There are 3 ways to turn a row about zero (a turn may also mirror it). The second row of each pair is the first, turned, with some noise. The first 27 pairs use one turn. New pairs use 3 turns, one after the other, and a turn may come again.
Known pairs, each followed by its turns in order:
[ 1.91 -1.50  0.09  0.34  0.77 -1.43 -0.58 -0.71]
[ 0.18  1.39 -1.47  0.31 -0.89  0.60  0.81 -1.72]  Zub

[-1.78 -0.32  0.17  0.56 -3.06  0.30 -3.26  2.34]
[ 1.34 -1.58 -1.29  1.58  3.64  1.25  0.52 -2.25]  reve

[ 0.76  0.45 -0.98 -0.80 -0.93 -0.43 -2.29 -0.50]
[-0.76 -0.39  0.98 -0.47 -1.37  2.02 -0.12 -1.18]  Zub

[ 1.30  0.54  1.81 -0.90 -0.37  0.98 -0.16 -1.19]
[-1.21  1.07  0.41  2.35 -0.03  0.92 -0.75  0.19]  Zub

[-1.29  1.70  1.37  2.17  2.27  1.91 -1.58 -0.08]
[ 0.57  2.49  3.46  0.06  0.88 -0.93  1.31  1.29]  Zub

[-0.34 -2.40 -0.28 -2.44 -0.70 -2.28  0.33  0.05]
[ 2.03 -1.48  0.17  0.41 -0.17 -1.27  2.57  1.86]  reve

[ 2.27 -0.27 -0.01  1.40 -0.67  0.78 -0.69  0.22]
[-0.38  0.10 -0.61 -0.19  2.55  0.05  0.59 -1.42]  segor

[ 1.90 -0.97 -1.26 -1.86 -1.10  4.53 -1.64 -2.23]
[-0.33 -3.36 -1.43  1.08 -0.77  1.52 -4.06  2.09]  reve

[-1.12 -1.52  2.07  0.34 -1.76  4.99 -0.29 -0.34]
[ 1.93 -2.45 -1.17  0.52 -1.35  1.49 -3.63 -2.55]  reve

[ 2.19  1.10  1.41  0.76 -0.44  1.45 -1.68 -3.21]
[ 1.57  0.81  0.23 -2.10  2.00  2.70  0.13 -2.01]  segor

[ 1.21 -0.90  1.43 -0.05 -0.33  0.17  0.25 -1.10]
[-0.46 -0.55  0.31 -1.45  0.91  0.83 -0.91 -0.68]  segor

[-1.08  1.03  1.96 -0.56 -2.88  1.58  1.28 -3.92]
[ 1.10 -1.16  2.26 -0.64  0.67  4.79 -1.56  0.77]  segor

[-1.81 -1.14  0.55  3.24  2.09 -0.40  0.24  0.15]
[ 0.89  2.81 -1.61 -0.77 -1.27  1.26  0.92 -1.91]  reve

[ 1.11 -1.90 -1.38  2.82 -0.83 -2.66 -0.63  0.86]
[ 1.36  2.53 -2.63 -0.41  2.30 -1.17  1.20  1.07]  reve

[ 1.08 -1.60  0.34 -2.29 -2.61 -2.47 -2.08  0.19]
[-3.37  1.55  0.29  1.04 -0.96  0.79 -1.95 -2.58]  segor

[ 1.31  1.58  0.74  0.44  2.87  0.48 -1.98 -2.83]
[ 2.90  1.51 -0.62 -3.08 -0.14  0.77  1.02 -1.70]  segor

[ 0.16  0.82  1.97  2.31 -3.32 -0.89 -1.13  1.65]
[ 2.05 -2.53  1.54  2.35  0.04  1.34  2.15 -0.18]  Zub

[ 0.57  4.04  1.03 -1.48  1.84  1.26  0.92  0.24]
[-2.22  0.99  2.69  0.87  2.67 -1.64 -1.75 -0.99]  Zub

[ 1.06 -1.06 -0.13  0.43 -1.59  1.35  0.84  1.43]
[ 0.37 -1.34 -0.44  1.46 -1.74 -1.43  0.05  0.30]  Zub

[ 0.82  2.18 -0.10  2.15  1.32 -1.93 -3.00  1.31]
[-3.00  2.60 -1.14  1.59  2.15  0.09  1.38 -1.00]  reve

[-1.01  2.67  1.67 -1.32  1.31 -0.81 -0.97  0.53]
[ 1.50  3.10  0.83 -0.74 -0.98 -0.68 -1.16  1.18]  segor

[-0.67  1.17 -3.45 -0.25 -0.33 -0.95  0.62  0.93]
[-0.94 -0.07  0.69 -2.35  2.18  1.12  1.08  1.38]  reve

[ 0.47 -1.16 -0.47  0.54 -1.27  0.80  1.45 -3.36]
[-0.32 -2.47 -0.34 -0.96  0.33  3.11  0.22 -0.39]  segor

[ 0.74 -0.42 -0.93  0.07  1.36  2.27 -2.18 -3.24]
[-1.13  0.04 -1.52  1.74 -1.60  2.53 -1.98  2.04]  reve

[-1.68  0.47 -0.87 -0.16  0.33  2.39  1.91 -1.33]
[ 0.06  0.73  0.52 -0.48  0.32 -1.49 -2.63  2.38]  Zub

[-3.47  0.59 -2.18 -1.09  3.18  2.65  4.45 -3.91]
[ 4.65 -4.47 -1.44 -1.18 -3.51  1.99  0.38  3.34]  segor

[-0.98 -0.40  3.77 -0.18  3.30  3.22 -0.50 -1.92]
[-1.92  4.85  1.09  1.48  0.79 -0.72  0.97  3.14]  Zub

New pairs. What belongs after each?
[ 3.12 -0.88  2.05  0.76 -0.79 -0.73 -1.39 -3.09]
[ 1.18  0.27  0.32  0.82 -2.83 -3.01 -2.76  1.40]  reve Zub reve

[-1.09  0.09  1.54 -2.06  0.87 -0.55  0.17 -3.24]
[-1.10  2.03 -0.25 -0.24  0.87 -3.19 -1.03  0.86]  Zub segor reve

[ 1.91 -1.38  1.71 -1.01  0.23 -3.36  1.54  1.38]
[ 0.36 -1.89 -2.55 -0.02 -2.27 -2.19 -2.08  0.67]  Zub segor Zub

[ 0.03 -1.74 -1.13 -0.12 -0.13 -0.31 -1.34 -1.46]
[ 1.16 -1.44 -1.38 -0.07 -1.06  0.41 -1.35 -0.48]  segor segor reve

[-2.84 -2.75  2.63  1.14  0.17  1.12  0.09  1.39]
[ 3.33  0.10 -1.60  2.15  0.30  0.61 -1.32 -2.59]  segor reve Zub

[ 1.68 -0.50 -2.66 -1.15 -3.09  1.25  0.91 -2.50]
[ 0.90  2.44 -4.14  1.35 -1.62 -1.03 -1.04 -0.30]  segor segor Zub

[ 4.29 -0.31  0.56 -0.79 -1.67  1.71  0.52 -0.77]
[-0.96 -0.29  0.40  3.81 -2.53 -1.48  0.17 -0.93]  Zub Zub Zub

[-0.03  1.64  0.34 -0.37  0.86 -1.00 -2.97  3.17]
[-0.87  4.58  0.32  1.16 -0.35 -0.28 -0.41 -0.30]  segor Zub Zub

[ 0.57 -1.33  0.87  1.81  0.77 -1.29 -0.39  1.23]
[ 0.19 -1.67  0.96 -0.63 -1.01 -1.93 -1.38  0.05]  reve segor Zub

[-0.41  2.68  1.70 -1.99 -2.40  0.12  0.83  0.08]
[-0.92 -0.14  2.28 -2.17  1.32  0.57 -1.36  2.64]  segor Zub segor

[-2.69 -1.69 -0.94 -0.15  0.63 -2.43  0.45  3.33]
[-1.50  1.50 -1.06  1.20  2.08  2.72  2.27  2.05]  reve Zub reve

[-1.29  1.65  1.72  0.90 -1.62  0.13  2.73  3.05]
[ 0.74  0.95 -3.38  0.84  3.00 -1.74 -1.26 -0.48]  segor Zub Zub

[ 1.68  0.11  1.34  1.05  0.25 -0.51  1.94  1.35]
[-0.19  1.47  0.44 -0.96 -0.54 -1.50  0.26 -2.57]  reve reve reve

[-0.88  0.40 -0.76 -2.12  0.52 -0.87 -1.04  0.04]
[ 1.00 -0.06 -1.07  1.47  1.10 -1.31 -1.00  0.15]  Zub segor reve

[ 0.96 -1.46  0.30 -1.06  1.35  0.24  0.98 -2.50]
[-1.48 -1.63 -0.30  0.97  0.77 -2.23  0.31 -1.25]  segor reve segor

[-1.58 -1.23 -0.48  2.60 -1.29 -0.93  1.57  0.28]
[-0.57 -0.48 -1.61 -0.79  0.18  2.76 -2.33 -0.89]  segor reve segor

[-2.27 -1.36 -2.29 -3.14 -1.24 -3.30  0.60  1.24]
[ 3.49 -0.16 -1.15 -4.18  1.04  0.83 -0.49 -2.08]  reve Zub Zub

[ 0.23 -1.46 -0.34  2.89  0.38  2.23 -2.12 -0.56]
[ 0.64 -4.14 -0.65 -0.14  0.03  0.50  1.18  1.30]  segor segor reve

[-1.13 -0.64  3.85 -1.24  0.62  0.60  0.02  1.51]
[ 1.59  4.06 -0.11 -1.36 -0.14 -0.18 -0.62 -0.25]  segor reve reve

[ 1.10 -0.34 -0.37  0.02 -1.08 -1.48 -0.44 -3.22]
[-1.67 -0.77  0.02 -3.03  0.35  1.20 -0.35  1.21]  reve Zub segor

[-1.19 -2.79  0.37 -0.79  0.18 -2.02 -0.42  0.71]
[-0.31 -0.92 -0.15  1.09 -0.94 -1.26 -3.06 -0.84]  Zub reve segor

[ 5.31 -1.93 -1.81 -1.67 -0.52  1.99 -1.08  0.00]
[ 3.00 -3.14  3.20 -0.98  3.26 -0.05 -0.03  1.54]  Zub segor segor

[-1.40  2.53 -1.49  0.70  2.72  2.91  2.46 -0.99]
[ 1.14  2.82 -1.07  2.15 -3.32  0.35  1.93  2.11]  reve reve Zub

[ 1.41 -0.44 -0.21 -1.41  1.09 -0.08 -3.78  1.08]
[-2.83 -2.68 -0.11  0.27  0.16 -0.47 -0.03  2.12]  reve segor segor

[-1.43  1.06  0.13 -0.59  1.40 -0.37  3.26 -0.32]
[ 0.50  0.41 -1.09 -1.01 -1.85  0.10  2.31  2.35]  segor reve reve

[ 0.22 -1.05  0.96 -1.45  0.36 -0.53 -1.84 -0.99]
[-0.11  0.62 -2.13 -0.33  0.15 -1.81 -0.75 -0.85]  Zub segor reve

[ 1.24 -3.13  0.47  0.38 -1.74 -0.59 -3.11 -4.91]
[ 3.11  1.95  1.77  2.04 -0.27 -4.33 -2.32  2.04]  reve Zub reve

[-0.41 -1.40 -0.82  0.08 -2.77 -1.42 -0.79 -0.71]
[-0.79  0.55 -1.36  2.55 -0.47 -1.22  1.39  0.68]  segor segor Zub

[-1.13  0.78 -1.28  0.07 -1.28 -1.80 -2.80 -1.14]
[-0.09  0.08 -0.42 -1.91  0.23 -0.51  0.19 -3.73]  Zub segor segor

